Every row belongs to one group in each of 4 separate groupings. Each group adds its own fixed numbers to the row, and there is some noise. The rows also spread widely along 12 directions, which tell nothing about the answers.
Some rows, each with its group in each grouping after it:
[-29   5 -10   6 -12   9   0  -9   6  -8  19   2  11  15  -3   3   2  -2
  -6   8  15  12  -2 -17  17  18   5  33   5  -6 -12  -4   5  25   8 -23
  -3] => j_727 F X j_466
[ -5  14  11 -12   7  -5   3  -6   9  12 -31  -4  -4  -6  21   3  -7   1
  -2  -1  -9   4   4   9   4  18   5   1  -3  -4  -4  -4  -1  19   0 -10
 -16] => j_53 J L j_614
[-16   2   2   9   5   8  -5   2   5 -10  10   6   4   2 -18  19  19  10
   3  -1 -11  -8   1  -8  20 -11   7   3  14  -5 -10  -1   5   5 -10  10
  -7] => j_727 C R j_97
[ -8  -8 -26  -2  -5  11   6  -6  14   1 -15 -17  -1  25   3  -3  -3  10
   3   2   3  -1  -4  11  10   9   1 -25  14  -2 -11  15  -5   6  -2   9
  -1] => j_53 J Q j_537
[ 16   3   1   6  17   1  -4  11   5   1 -15  -1  -8   1  -4  25  11  15
  -2   1 -24 -10  -4  -6  -4   3 -14 -13   9  -1 -11  -2  11   5 -13  -2
 -12] => j_708 Z X j_967
[ 12   5   3   6  19   0  -6   6  18  -7 -11   9  -5  -6  -8  -3  -5  -5
 -13  -3  -8   8  -8  -8 -15  11  -5  -9  -1  10  -2   1   6  -3  -6   2
   0] => j_708 C L j_537
[  6   0 -10 -15  -2  -4   5   5   6   2   2   8  -4  17   6  -8  -9  -5
   0  18   6   7  -4   0   2   0  -3   9  -9   2  22  13 -13  13  -8  -7
   2] => j_53 F R j_303
[  6   4   3   1  10   3  13   0 -12  24 -15  -1  -9 -12  19   7   9  12
  -2 -25 -13 -12  14   2  -7  -8   5 -18   6  14   5  -3 -12  -4 -19  21
  -5] => j_708 Z Q j_97
[ 15   4  12  -7  23 -19  -4  18   2  -2  -4  14 -10  -7  -8   9   2   5
 -10   8 -14   3  -7   1  -6  -3 -12  -4  -8   3  15   1   4  -1 -13  -2
  -8] => j_708 J Q j_303
[ -9   6  -2   7  18   9  -4   6  -7  -3  24   2   2   1 -18  13  17   9
 -12   3   2   2   5 -10   7 -19  12   9  -3   2  -3  -9   6  -1 -11   3
   6] => j_708 Z X j_614
[ -2   5   4  -6   7  -6   3   3 -13  -6  31   6   2 -15  -7   5  15   2
   1  -2  -3  -4  10 -16   1 -15   9   9 -11   0  -3 -12 -11  -5   9   6
   0] => j_708 Z R j_466
[-16  -3  -2   2   6  -7   7   4 -15   0  10  10   3 -17  -6   7  13   9
  -7  -8   4   0  -3   2   2 -17   2 -12  -4  12   3   0 -10 -12  -4  17
   7] => j_53 C X j_967
[ -1  -1   4   7  11   0  -3  12  -4   0  -1   4  -5   1  -6   4   7   6
 -10  -2  -5   2  -3   6   3 -10   1  -3   2   7   9   3  10   1 -17   3
   0] => j_708 F R j_97
[-34   8  -5   3  -2 -16  11  -7   3  -5  -5  16  11 -25  -2  21   5  12
 -18   1   0   8 -15 -15  10  39 -11  13   5  -9 -19  -6   2  12  20 -14
  -8] => j_53 Z R j_303
[  7   5   5 -10   2  -8   6   3   4  -1 -22   3  -3 -19  10  14  10   3
  18  -2 -16 -18   4   0  -2  -6  -2 -22  -3  -5 -10   1 -15   3   4  15
 -18] => j_53 Z Q j_967
[ -5  11  -3   8   1  13   8   2  -8  16  16  15   6 -22   7  13  16   1
   4 -13   3 -13  15 -19  -2 -29  13   1  -6  14   4  -5 -28 -11 -20  28
  -5] => j_53 J L j_303
[ -5  -4  -7   7   2   1   5  -7 -11  -2   6 -20  -1  -3   2   2   8   9
  -4 -16  -6  -2   4   1   2   5   4 -12   7  -1 -24 -11   5  -3  16   0
   1] => j_708 C R j_466
[  4   5  13 -12   6 -16   4   7 -16   2  -5   1  -7 -15  11   2   4   3
  -1  -2  -6   1   5   8  -1  -7   0  -2 -13   2   7  -6  -2   4   3  -5
  -7] => j_708 F X j_967
[ -6   0 -24 -11  -8   3  11  -9  -9  -7  12 -22   2  -1   6   1   8   4
   3   1   6  -3   7  -4   6   3   6  -9  -5 -12 -19  -3 -17   0  29   0
   4] => j_708 Z R j_303
[  7   0 -15  -5  23   6   0   7  -2   3  -5  -6  -7  -8   9   5   2   2
 -21   4   8  12 -10   8 -12  -2  -3 -24  -5   9   4   7  -6  -4  -6   0
   5] => j_708 J R j_466
[ 16  -3  -7  -3  11   3  -1   7   1  -3  -3  -7 -10  10  -5  -2   4  12
  -2  -6 -11  -6   0   5  -4  -6  -3 -30   7   8   1   7  -2  -8 -13  15
   3] => j_708 F X j_97
[ 10  -5  -7   1   3  -6   7  11  -2  18  -7   3  -8  14   7  12  -3  12
  -4   4 -10   3  -6   3   0   3 -17   3   5   9  16   7   3   8 -20  -9
  -7] => j_53 J R j_537
[-11   5   6 -10   3 -16  12   2 -13  10  -3   8  -5 -15  11  -4  -1   9
 -10 -15   0   5   4   2   0   6  -3  -4  -4  10  12  -1 -11  -2   0   5
  -2] => j_708 J X j_97
[ -3  13   3  -7  17   0   5  -2  -7   5   8   9   3 -33  14   7   2 -12
 -16   0  14  13  -1 -10 -12  -4  10  10 -20  10   2 -10 -16   2   6  -6
   1] => j_53 C R j_466
[  4  -9  -9   4  -7  -2  13  17 -35  23  14  -4  -8  10  14   9  10   8
  -2  -1   5  -1   6   7   3 -29  -6  11  -8  15  26   3  -3   2 -21  -6
   3] => j_708 F X j_967
[ 26  17  12  12  27  11 -20  14  18 -13 -17  -6  -3 -20   3  26   5 -17
  -4  11 -11   0 -11  -9 -16  -1   0   3  -7  -6 -19 -11  16  12  -1 -21
 -18] => j_727 F R j_97
[  4   4   9 -17   4  -3   3   1  -1   7 -27   1  -9   1  19  -6  -1   4
   7  -5 -10  -5   9  15   2  -4   3 -18  -2   3  10   7  -8  11 -10   8
 -10] => j_708 F X j_967
[ 0  5 12 -4  9  1 -8  3  8 -7 -1 -3 -2 -3  0 -4  2 -7  8 -1 -5 -1  3  1
 -2 -8  8 -2 -3 -3 -4 -3 -2  6  1  2 -8] => j_727 J R j_967
[  6  11   6 -13  27   4   4  -6 -13  13  35  -3  -5  -4   6  -2   4   2
 -15  -1   6  15  13 -12 -12  -9  15  15 -14  10  10 -17 -17   1  -9  -5
  14] => j_727 Z R j_967
[ 11   6  12   4  10   5   1  -6  -6  14   7 -21  -5   2   8 -13  -1   2
   6 -21  -6  -3  20   5  -9 -16  19  -5  -3   9  -9 -19  -6  -8  -8  11
   4] => j_53 J L j_303
[  1   7 -18   0   4  10   7   3  -7  14  -6  -8  -4  -2  18  11  -1  -1
 -13   1   9   6   1  -4  -6   4  -3   2  -6   5   1   1  -7   8  -1 -12
  -4] => j_708 J X j_614
[-15   1  -9   3  -4  10   4   6  13   5 -25  25   0   4   5   5   6   1
   0   3  -2  -6  -1  -1  15  -9   0  -5   6   5  19  24 -11  11 -26  18
 -10] => j_708 C L j_303
[  1  -2  -2  -4   2  -8   3   3  -1  -4  15  -6  -5  13  -5 -18 -10  -1
  -6  -5   3  10   3   1  -3   3   3   6  -5   5   5  -3   1  -1   4  -4
   5] => j_708 J Q j_97
[ 12  -4  -1  -4   5  -8   7   0  -8   5  12 -11  -9  15  -3   0   4  15
   4  -8 -17  -6   9  -4  -2   3  -5  -6   5   0  -6  -9   0   0   0   1
   0] => j_708 Z Q j_967
[-27   8   3  -6 -11  -5   2  -2  14 -13 -13  11   8 -15   6  -1   0 -15
   4   7   8   6  -6  -6   8  15   5  18  -6 -11  -4   5  -4  20  21 -11
 -14] => j_727 Z R j_537

New rows. What belongs after each?
[  5  -8 -14  -1  -8  -3   5  15  -7  -6  17   5  -2   8  -3  -3   5  -8
   5  10   6   0  -3  -8  -2 -15  -7  12 -11   3  15  10  -7   2   3  -3
  -1] => j_708 Z R j_466
[  4  13  -1  -1  19  16  -3  -8  11   5  14   2   0   4  -1   8   5   2
  -9   2  -3   7   6 -19  -1   0  10   9   2   5  -4  -7  -8   7 -15  -2
   1] => j_727 C L j_537
[ -4   8   6   4  -5   4  -1   2   9   4   2   3   3   4   2  -2  -3  -9
   7   2   2   1   6  -7   4  -8  10  24  -8   1   0  -5   0  12  -5  -6
 -11] => j_53 J L j_537
[ 10   0  -6  -6  20   0  -1  14  -1  -1  -1   2  -7  -3  -4  12  10   4
 -10  12  -4   4  -6   2  -2 -13  -2  -9  -7   2  10   6   0   0  -9   0
   0] => j_708 Z R j_537
[-11   5   6  -2  -1  -9   9  -3   2   6 -18   5  -3 -12  13   3   0   4
  -2 -14  -8   1  -1  -2  -1  21  -6  -2   7   2  -1   0  -5  11   5  -1
  -9] => j_727 Z R j_97
[  1   3  -5  16  11  -1   6   6   0  13  -6  13  -3  -8   6  16   2   5
 -20  -6  -4   8 -11 -14  -9  16 -17   6   7  14   7   1   1   4 -17  -8
  -2] => j_727 C L j_303
[  5   5   0   2  20   5  -6  16   7  -2   4  20  -5   8 -13  22  15   9
  -8  17 -10  -1  -5 -12   7 -13  -6  10   1   1  11   6   6  11 -26  -2
  -9] => j_708 Z X j_466
[ -4   2 -10  -6  -7  13  -5  -4  17 -11   6 -15   2  25   1  -7  -3 -11
  12  13   6   3   5  -2   9  -1  11  12  -1 -13 -10   3  -4  20   6 -10
  -7] => j_727 J Q j_967
[  6  14  17 -16  12  -9  -2  -1  13  -7   0  16  -3  -8  -4   1  -2  -3
   4   4 -14   0   4 -10   3   0   6  10  -8  -3   3  -5  -9   9  -1   2
 -10] => j_53 C R j_97
[  8 -11   0   6   7  -3   0   8   6  -1  -7   0 -10  18  -6 -14  -2   6
  -1 -10 -13  -1  -3   6  -7   1  -6 -14  11  10   8   8   9   0 -13   9
   3] => j_708 Z R j_466
[  9  -9  -5   4 -15  -5   7  -2   0 -10  20 -11  -4  14 -10 -28  -4  -1
  17 -20  -9 -10  12 -11 -10  -1   2  -6   4   3  -9  -6  -8 -12  17  16
   7] => j_708 Z R j_303
[ 19  23   4   0  22  19 -12  -1  11  -5  -4 -11   4 -24   6  33  17  -7
   5  13  -8 -10   7 -13  -3 -16  16  -4 -13 -11 -31 -17  -3   6   2  -5
 -17] => j_53 F L j_537
[  4   9   2  15   8  17  -5   8   2   4 -12   8   1 -22  11  26  14 -11
   2  -1  -3  -9  -1 -11  -7 -18   2   4  -1   4  -4  -2  -5   8 -13   1
 -15] => j_727 C R j_967
[ -2   8  -7  -8   2   1   9 -20  -1  -2  24 -14   4 -11   7 -13  -4  -3
  -3 -13   7   6  10 -17 -14  19  12   1  -6   2 -25 -19 -18  -3  28  -1
   9] => j_53 Z R j_466
[ -5   8  -1  -6  19   8  -2   0   6  -1 -21  -6  -5  -2   0  14  13  14
  -4   2 -12  -6   4   9  10  -3   7 -23   6  -7 -10   2   2   8  -8   9
  -7] => j_708 Z X j_614
[ -5 -10 -16   5   6  -4   4   3  -1  -6 -10 -19  -4   3  -2  -1   0   9
 -14  -2   0   9 -13  12  -2  16  -8 -20   6  -1 -12   4  13  -1  14  -7
   7] => j_708 Z R j_537
[  3  -1  15  27  10  -3  -8  27 -18   5 -10  -6  -4 -14   1  20  14  -4
  -9   0  -2   3  -8  14  -1 -28   0  14 -11   7   5  -9  32   3 -14 -16
 -10] => j_708 F L j_537
[  3   1  -1   4  16  -1   9   0 -11  16   5  -4  -9   1   1  -2   3  14
 -15 -18  -7   2   7  -2  -9   4   2  -9   5  14   3  -9   1  -5 -15   9
   8] => j_708 Z Q j_614
[-11   2   6 -14  -9 -12  11  -5  -7  13  23  12   0  11   1  -7  -2  11
   9  -5  -6   0  15  -9  13  -2   5  21  -2   4  14  -5 -15   8  -7   4
  -4] => j_53 J R j_537
[-20  -3 -26  -1  -3  17  -1  -4  15 -15   6  -3   8  14 -10  -2   8   2
  -5  12  15   6  -9  -3  12   3   5 -16   8  -2  -8  17  -9   3   1   8
   6] => j_727 F L j_537
[  1  -5 -16  -5   7   1  -2  10  12 -17   7   1   0   7 -15 -12  -2  -9
  -5  14  11   8 -14   2  -6  -6   0  -9  -9   3   6  13  -5  -4   4   5
  10] => j_53 Z R j_614
[ -3   6  -2  11   0  -1 -10  10   5 -24  10  -8   9 -12 -12  19  10 -11
  -2  16   4   5 -14 -12   2   3  -4  15  -9 -11 -23  -9  16   7  23 -25
 -10] => j_727 F L j_537
[  8  -7   2   3  -2  -4  -2  10   9  -9   4  -8  -6  25 -13 -14  -4  -6
  11   4  -5  -1  -2   9   2 -15   4   8  -3   0   5   3  10   6  -6   1
   1] => j_53 Z Q j_97
[  2  12   4  -3  11   6  -9  -4  14 -10  10   0   3   5  -4   1  -3  -7
  -5  13   4   9  -1 -11   1   7   9  18  -7  -4 -13 -10   5  16   2 -17
  -3] => j_53 F X j_466
[  3   3  12  10  28   5 -19  19   3 -15  21   9  -1   5 -26   5  10  -1
 -16  14   1  11  -7  -2   2 -23   9  13  -8   5   5  -6  22   2 -21  -7
   4] => j_708 F X j_466
[ -6   5  -2 -12   5  -8   5  -8  -1  -4  -2 -10  -2   0   1   3   2  13
  -7  -3  -7   2   2   2   9  20   2 -12   5  -7 -16  -5   0   7  12  -3
  -3] => j_708 F Q j_97
[ -3   1   3   2   3   0   0  -2   3  -1   7  -5  -1   1  -6  -2   2   8
   5 -13  -9  -6   6   0   3  -5   7  -8   7   3 -10  -7  -3  -5  -2  13
  -2] => j_53 J R j_97
[-28   7 -12  16 -11  10   8  -1  -1  -2  -3   1  12 -20   4  20  13  -7
  -4  -1  15  -3  -3  -8   9  -4  10  16  -4  -4 -17  -3  -3  10   8  -2
  -9] => j_53 Z Q j_97
[-10  -6  -2  -6  -4  -5   9  -2  -3   1 -18 -16  -6   8  11  -6   6   8
  10  -8  -5  -6   4  20  10  -3   4 -20   6  -5  -1   7  -4   7   4  10
  -4] => j_727 Z Q j_303
[ -6   3  -5  13   7  -1  -4  -3  24 -19  14  12   5  -2 -24   0  -1   6
  -8  -9  -7   0 -11 -28  -8  28 -10  -9  17   1 -21  -4  -1  -7   5   9
  -1] => j_727 J Q j_303
[  8  -3   7  10   8  -9   4  20 -19  10  -5   0  -9 -12   5   9   9   1
  -5  -8  -6  -1  -2   9  -7 -21  -4   4  -8  11  16  -3   9  -2 -11  -2
  -3] => j_708 Z R j_97
[-14  -1  17 -13 -17 -32   6   4  11 -18  -6  20   1  -3  -7 -18  -7  -7
  17   1  -8  -1  -5  -1   7  14  -5  12  -6  -6   4   4  -2  12  20   0
 -14] => j_53 Z Q j_466
[-13   0   7   9   0   0   0  -9   9  -3   7  -4   2   9  -7 -11  -1   5
   2 -13  -6   1   4  -5   3  11   9   9  10   1 -16 -11   8   8   3   2
   1] => j_53 Z R j_466
[-27  -5  -7   3 -24  -5   3   7   9 -16   0  15  10   8 -13   2   6  -4
  13  12   6  -4  -8  -1  24  -6   2  13   0  -7   1  13   2  14   4   3
 -11] => j_53 F Q j_537
[-33   3  19   0  -1 -21  10  -7 -17   1   7  -1   5 -16  -6   7  14  18
   1 -13  -8  -3   9   7  22  -2  14   9   0  -9 -14 -19   5   4  11   5
  -5] => j_53 Z Q j_303
[ -5   6 -16   2   9  13   6   5 -14   9 -11 -16   0 -16  17  33  19   2
  -9  10   7  -1   1   5   8 -14   7  -3  -9  -7 -11  -3  -1  10   3 -11
 -10] => j_708 Z Q j_537
[ 16  -6  -8 -21 -11 -19   6   7  -2  -5  -8  -6 -10  16  12  -4  -6   0
  12  13 -12  -1  -3   5   4  12 -17  -4  -5  -7   8  11  -3  15  15 -16
 -11] => j_708 F R j_466
[ -1   7   4  -3  11   0  -3  13  12   1 -18  21  -3  -6   5   8   3  -4
  -7   9  -3   2  -6  -1   2  -5  -4   1  -5   5  16  13  -3  11 -20   2
 -15] => j_708 J L j_466
[ 22   9   3 -13  13  -7  -1   0   8  -2  11  -2  -9  13   1  -1  -9   2
  -6   6 -10   9  -2 -14 -10  21 -10   7  -1   2   1  -5  -2  10   0 -19
  -1] => j_727 F X j_97
[  0  -1  -3   7   8  10   3  -3   7   5 -18  -8  -5   3  10 -14  -7  -5
  -8 -14   1   3   3   8  -7   1  10 -11   3   9  -1   1   0   2  -7   9
   3] => j_708 C Q j_303
[-16   7   3  -8   0  10  -8   1  13 -14 -15   6   3  -1   3 -10   2 -13
   2  10  12   3   3   9  11 -12  18   2 -11  -6   1  10  -2  16  -1   2
  -7] => j_708 F X j_967
[ 15   4   4  -9   5  -3  -5   5  12 -21  -4  -8  -3 -10  -4 -14   2 -14
  14   0  -6  -6   3  -1 -14 -11   6 -17 -15  -6 -12  -1  -8  -6  19  10
  -4] => j_708 Z L j_967
[  0  -3   2  11  -4  -1   3  -2   1   4  26   5   0  19 -13  -9  -3   6
  -1  -9  -4   1   4 -15  -1   3   0  17   7  10  -1 -10   3   3 -13   0
   5] => j_53 F Q j_967
[ -1   4  -1  12  13  14  -5  10   5   9  -1   8  -1   1   3  11   4  -5
  -8   6   5   4  -4  -2  -1 -15   6  12  -2   9   8   1   2  10 -24  -3
  -6] => j_53 J R j_466
[-10   5  12  -3   5 -15  -1   5  -6  -7   5   2   3 -20   0   8   5  -1
   0   0  -2   3  -3   1   3  -2   3   5 -10  -4  -9 -11   2   2  14  -6
 -10] => j_53 J R j_466
[ -5  -3 -12   3   3  19  -4  -4  14  -9  13  -7   1  19  -3 -38 -13 -19
  -7   0  28  16  -2   5 -10 -11  21  -1  -8  15   5   7  -6   0  -5   7
  20] => j_53 F X j_466
[ 10  -5  -3   4  19   6  -3  -3   6  10   3  -9  -8  25  -5  -6  -4  17
 -11  -6 -11   5  -1   5  -5   6  -1 -16  15  12  -1  -2   7   1 -25   5
  11] => j_53 F R j_967
[  9   0   6  12 -18  -2  -4  13   6  -3   5   2   1  13  -5   4   1 -10
  24   2 -11 -13   4 -11   2 -16  -5  26  -3  -3  -4  -4   6  10  -3  -7
 -19] => j_53 J L j_967
[  6  -7 -13   8 -10   6  14   0  -5  15  -6  -7  -4   1  13  -7   1   2
  10 -20  -2  -9   6   0 -12  -8  -1 -15   5  15   1   3 -14  -7  -5  17
   2] => j_53 Z R j_537
[ -3  -3 -13   4  -6   0   6  13  -9  -7  13   8   1  -8  -3   3   6 -11
  -3   4  10   2  -4  -6   0 -18  -1  11 -11   6  12   7  -7  -2   4   0
   1] => j_708 C R j_97
[  1  12   2 -24  31  -4  -8  -1  28 -19   0   7  -2   2 -12 -15 -13 -10
 -23  24   9  27 -14   2  -5  16   9   2 -15  -4   6   5  -2  11   3 -12
  10] => j_53 Z R j_97
[  2  -2 -17  -1  11   3  -1  12 -11  -7  -6 -23  -3  -4   0  24  16   4
  -7  18   0   0  -8  13   7 -10  -1 -11  -7 -13 -13   0  10   5  13 -15
  -4] => j_708 Z R j_614
[ -1  -2   5  11  -3  -3  -2  11   1  -5  12  10  -3  10 -16  -6   4  -2
   6  -4  -9  -6   4 -10   1 -11   1  18   0   4   7  -3  10   4  -7   3
  -3] => j_708 Z R j_614
[  1   5  -9  -7   1   1   2   7   8 -13 -11  11  -1 -17   7  -3  -2 -20
  -4  11  10   4  -7  -3  -6  -5   2   0 -16  -1   8  12 -15   5  10   0
  -5] => j_708 C R j_303
[ -6  12   1 -12  26   4  -6   3  10 -14   1   5   0 -15  -8   2   7  -5
 -17  14   6  12  -4   1   1  -7  14  -5 -14  -4   1   2  -4   3   1   3
   3] => j_708 Z R j_97
[ 12   0  -6  11   1  17  -1   6  10   6   1   6  -2   7   2   0   4  -8
   9  -3  -2  -9   4 -12  -9 -17   5   5   2  10   4   3  -8   5 -19  11
  -4] => j_53 Z R j_466
[ 12   0  -8 -15  18  -7   4  10 -17   5  14 -11 -10   9   2   9   6   9
 -12  16   1  11  -1   6   0 -11  -6   3 -15   0  12  -1  -2   5  -4 -16
   6] => j_708 Z X j_967
[ 30   9   8 -10  19  -2  -2   0   2   2   4 -14 -10   3   6  -5  -8  -2
  -1   1  -8   4   5  -2 -17   0   4  -4 -11   4  -5 -13  -4   1   0  -9
   2] => j_53 F X j_303
[ -1   2 -11  -8  -2   0   9   4   2   5   3   7  -1   0   6  -2  -1  -3
   0   1   8   1   1  -2  -1  -9   2  -3  -6   8  13   9 -20   0  -8  10
  -2] => j_53 J Q j_97
[-35  13  -9   8  -2  28   0 -18  16  12  -9  -1  10  10  17   7   3   2
  -9  -3  10   7   8  -9  19  18  17  17  14  -4 -15   0  -4  29 -11  -7
 -10] => j_727 J L j_466
[  9   7  -2 -21   0 -15   4   2  12 -13  -3   2  -1   1  -5   5   2   1
  10  13 -13  -4  -3  -7   3  10  -9  -5  -7 -11  -6   5 -11   7  15  -2
 -10] => j_53 Z L j_97
[ -2  -1 -12  10   5  -2  -1  19  -8  -2  10   6   3  -9  -8  29  12   2
  -9  16   7   2 -15  -6   1 -15 -13  10  -9   2   0   1   4   0  -6 -13
  -6] => j_53 J X j_967
[ -6   1  -4  -1   2  -6   3  -3   0   2   5 -12   0  14  -2   4   0  12
  -2   2  -6   4   1   2  11   8   0   4   3  -5 -11  -7   3   7   2  -8
  -2] => j_53 J L j_303
[  5  10   3   2  25   7 -12  14   4 -11  -8   2   0 -23  -2  27  16  -3
  -9  13  -3   0 -12   1  -1 -14   2 -12  -5  -3  -6   1   4   3  -7  -3
  -9] => j_727 F R j_97
[  0 -16  -5   7 -12  -5  -5  18  -1 -22  -1 -16  -5  19 -11 -19  -5 -18
   8   7   7   6  -8  21   5 -22   3   8  -9  -4   6  10  20   4  14 -10
   2] => j_708 C R j_97
[-12  -6  -7  -3  -7  -9  10  13 -24   6  14  -7  -1   3   3   1   8   3
  -4   1  10   6   3  12  12 -23   2   8 -13   5  17   4  -4  -2  -1  -1
   1] => j_708 J L j_97
[-13   1   3  16   3   4  -2   8  -7   0  22  -1   5  -5 -11   3   7  -1
  -5  -7   8   3   2  -3   4 -21  12  17  -4   7  -1 -10   5  -3  -8   2
   2] => j_53 J R j_97
[ 16   4   4  -2   2   2   1   2   7   2  19  10  -3  10  -2 -10  -4  -7
   7  -1  -3  -2   7 -16  -9  -7   4  11  -4  11   8  -3 -10   3 -14   6
   0] => j_53 F Q j_466
